There are 3 ways to turn a row about zero (a turn may also mirror it). The second row of each pair is the first, turned, with some noise. The first 27 pairs use one turn. New pairs use 2 turns, one after the other, and a turn may come again.
Some pairs, each with its turns in order after it:
-12, 24, -3, -1, 6, 0, -9, 5
1, 16, 16, 7, 9, -10, 3, -12  (2)

-1, 11, 26, 2, -8, -7, -4, -3
-5, 6, 18, 8, -7, -14, -9, 13  (1)

-9, 6, 15, 19, 5, 4, -1, -4
-3, -16, 6, 12, -10, -9, -12, 1  (1)

0, -4, -8, -11, 8, -1, -1, -18
-11, 15, 1, 3, 0, -9, -10, -2  (0)

-6, -8, -10, -5, 7, -9, -1, 0
0, 2, 6, -5, -8, -15, -8, 3  (0)

8, -23, 3, 26, 6, 5, 23, 11
25, -28, -4, -5, -17, 3, 11, 0  (1)

7, 0, -3, 4, 0, 1, -5, -3
1, -4, 1, 0, 8, -2, 1, 2  (1)

-3, 11, -10, 9, 6, 19, 20, -4
11, 14, 15, -6, -6, 22, -9, -4  (2)

-10, 4, -3, 0, 5, 6, 23, -6
0, 16, 2, -12, -6, 15, 0, 2  (2)

1, -5, -9, -7, 0, 5, 6, -1
4, 5, -4, 4, -10, 7, -2, 4  (2)

3, -7, 3, 17, -7, 13, 8, -6
5, -9, 2, -7, 7, 18, -14, 1  (2)

6, 1, -2, -3, -14, -7, 5, -9
-2, 4, 3, -1, 2, 9, 2, 18  (1)

3, 10, 1, -26, 2, 19, -5, 15
-4, 10, 0, 13, -23, -12, -15, -18  (2)

-9, 2, 2, -5, 2, -3, 3, 5
5, -2, 3, -9, 6, -5, -5, -3  (0)

1, 3, -8, -17, -1, 4, -20, 12
-1, 18, 2, -8, 17, -1, -4, -14  (1)

-6, 3, -3, -15, -3, 0, 6, -3
3, 8, 5, 2, 10, -3, -8, -8  (0)

4, -6, 8, -5, -10, -12, -3, -7
-14, -10, -5, 0, 4, -3, 4, 6  (2)

-2, -1, -20, 1, -17, 1, 2, 6
10, -2, 21, 10, -7, 1, 3, -10  (0)

0, 7, -5, 21, 4, 15, -26, 6
3, -17, 6, 7, 22, -8, -19, -15  (1)

5, -16, 0, -8, 11, 9, -8, 0
-5, 2, -4, 10, 2, -16, 5, 15  (0)

-2, -18, 7, 4, 11, 0, 1, 2
0, 2, -10, -7, -3, -14, 10, 9  (0)

13, -2, 19, 4, 8, -12, 11, -6
6, 8, -26, -5, -5, 6, -4, 4  (0)

-13, -1, -9, 0, -2, 13, 4, 13
5, -3, 18, -4, 11, -3, 11, 0  (0)

3, -3, -8, 2, -1, -14, 7, 12
15, 8, -8, 2, 0, 2, 5, 4  (1)

13, 10, -5, 13, 1, 1, -11, -12
4, -14, 18, 11, 7, 6, 7, -3  (2)

-3, 2, -5, 15, -3, 2, 6, -4
4, -12, -3, 6, -2, 5, -6, 5  (1)

-1, -13, -4, 10, -8, 3, 3, 14
11, -1, -8, -1, 4, -1, -14, 12  (2)

New pairs, each followed by its turns in order:
10, 1, 1, 0, -15, 15, 1, 1
11, -3, 6, -12, 2, 14, -7, 2  (0) (2)

-2, -15, -18, -4, 1, 1, 4, -3
11, 0, 10, 5, -6, 3, -14, 10  (2) (2)

9, -11, 0, 23, 5, -4, 4, 1
7, 3, 2, -19, 2, -7, 16, -8  (2) (1)

-1, 17, 12, 2, -3, 22, 10, -11
13, 16, 5, -8, -9, 16, 3, -19  (0) (2)

0, 0, 1, -1, -25, -3, 8, -1
1, -2, 2, 2, -4, -11, -21, -12  (1) (2)

-7, -7, -1, 14, -4, 2, 8, 0
8, 13, -4, 5, 6, 5, -4, -9  (0) (0)

16, -26, -1, 3, 5, 24, -1, -11
19, 4, 12, -24, -10, 17, 6, -6  (0) (0)

2, 7, 0, -2, 2, -1, 2, 9
1, 0, 2, -8, 3, -7, 2, -6  (0) (1)

-22, -8, 0, 1, 11, -5, 2, -5
0, -1, 1, -1, 15, 20, -5, 5  (1) (2)

2, 12, -14, -2, 7, -9, -1, 8
1, 4, 17, -8, 6, -11, -4, -4  (0) (1)

-1, -3, 3, 4, -12, 4, -26, 0
4, 0, -17, -7, 15, 9, -1, 10  (0) (2)

-4, 3, 2, 1, -3, -12, 2, -10
5, 6, 2, -12, 10, -4, 3, 1  (2) (0)

-11, 1, 5, -9, -15, 16, 7, -2
-8, 19, -11, -11, -3, 2, 1, 6  (0) (0)

-12, 1, 3, 18, -11, -14, 16, 12
3, 23, -6, -3, -1, -20, -1, -17  (2) (1)

-13, -3, 0, -7, -1, -6, 4, -15
-12, 4, 0, -3, -3, 0, -14, -9  (0) (0)

-1, 1, 1, 2, -21, -3, 1, -5
-3, -10, 0, 0, 4, 19, 2, 0  (0) (2)

6, 23, 2, -4, -2, 13, 6, -2
1, 19, 3, 8, 13, 2, 0, -13  (1) (1)

-6, 0, 9, 1, -8, -5, 0, 9
-3, -5, -2, -6, 3, 4, 15, 2  (0) (1)

3, 23, 1, 8, 2, 13, -10, 3
-3, 5, 5, 17, 17, -5, 10, -12  (1) (1)

1, 21, 5, 3, -3, -9, -6, -2
-13, -4, 10, -6, 6, 5, -2, -15  (0) (1)

15, -3, 4, -2, 0, 12, -17, 2
-6, -1, -9, 6, -19, -8, 9, -5  (2) (0)

-9, -12, 17, -9, 0, 3, -26, -9
-11, 21, 10, -9, -21, -13, 1, -4  (2) (0)

13, -4, -10, 5, -2, 5, -22, 9
-8, 11, -12, -5, 2, -7, -9, 18  (1) (0)

0, -9, 7, 7, -1, -3, -8, 1
2, -6, 6, 1, -9, -7, 9, 6  (1) (1)

-2, -26, -3, 26, -4, -10, 6, -18
-27, 12, 9, 7, 3, 14, -3, 24  (0) (2)

24, 1, 3, -4, -1, 3, -6, -1
1, -8, 12, -4, -9, 5, 16, 6  (0) (0)

-11, 7, -1, 9, 8, 1, 2, -3
-4, 8, -7, 0, 10, 6, -4, 4  (2) (0)

3, 4, 2, -5, 25, -14, -4, 26
2, 16, -3, 1, -22, 18, -21, -6  (1) (0)

-3, 8, 6, -11, -4, -15, 8, -1
2, 14, 0, 8, -15, 4, -8, -3  (2) (1)

-13, 1, 0, 1, 22, 20, 6, 3
-10, 0, -15, 15, 12, 17, 14, 8  (1) (2)

4, -2, -6, -13, 13, 4, 0, -6
-8, 6, -14, 4, -7, 11, 0, 0  (1) (1)

2, 7, 15, -1, -8, -4, -5, -10
-8, -2, 3, 10, -11, 6, 5, -11  (2) (1)

16, -7, -4, -11, 0, 16, -1, 26
-20, 18, -8, -14, 8, -9, 14, 8  (1) (1)

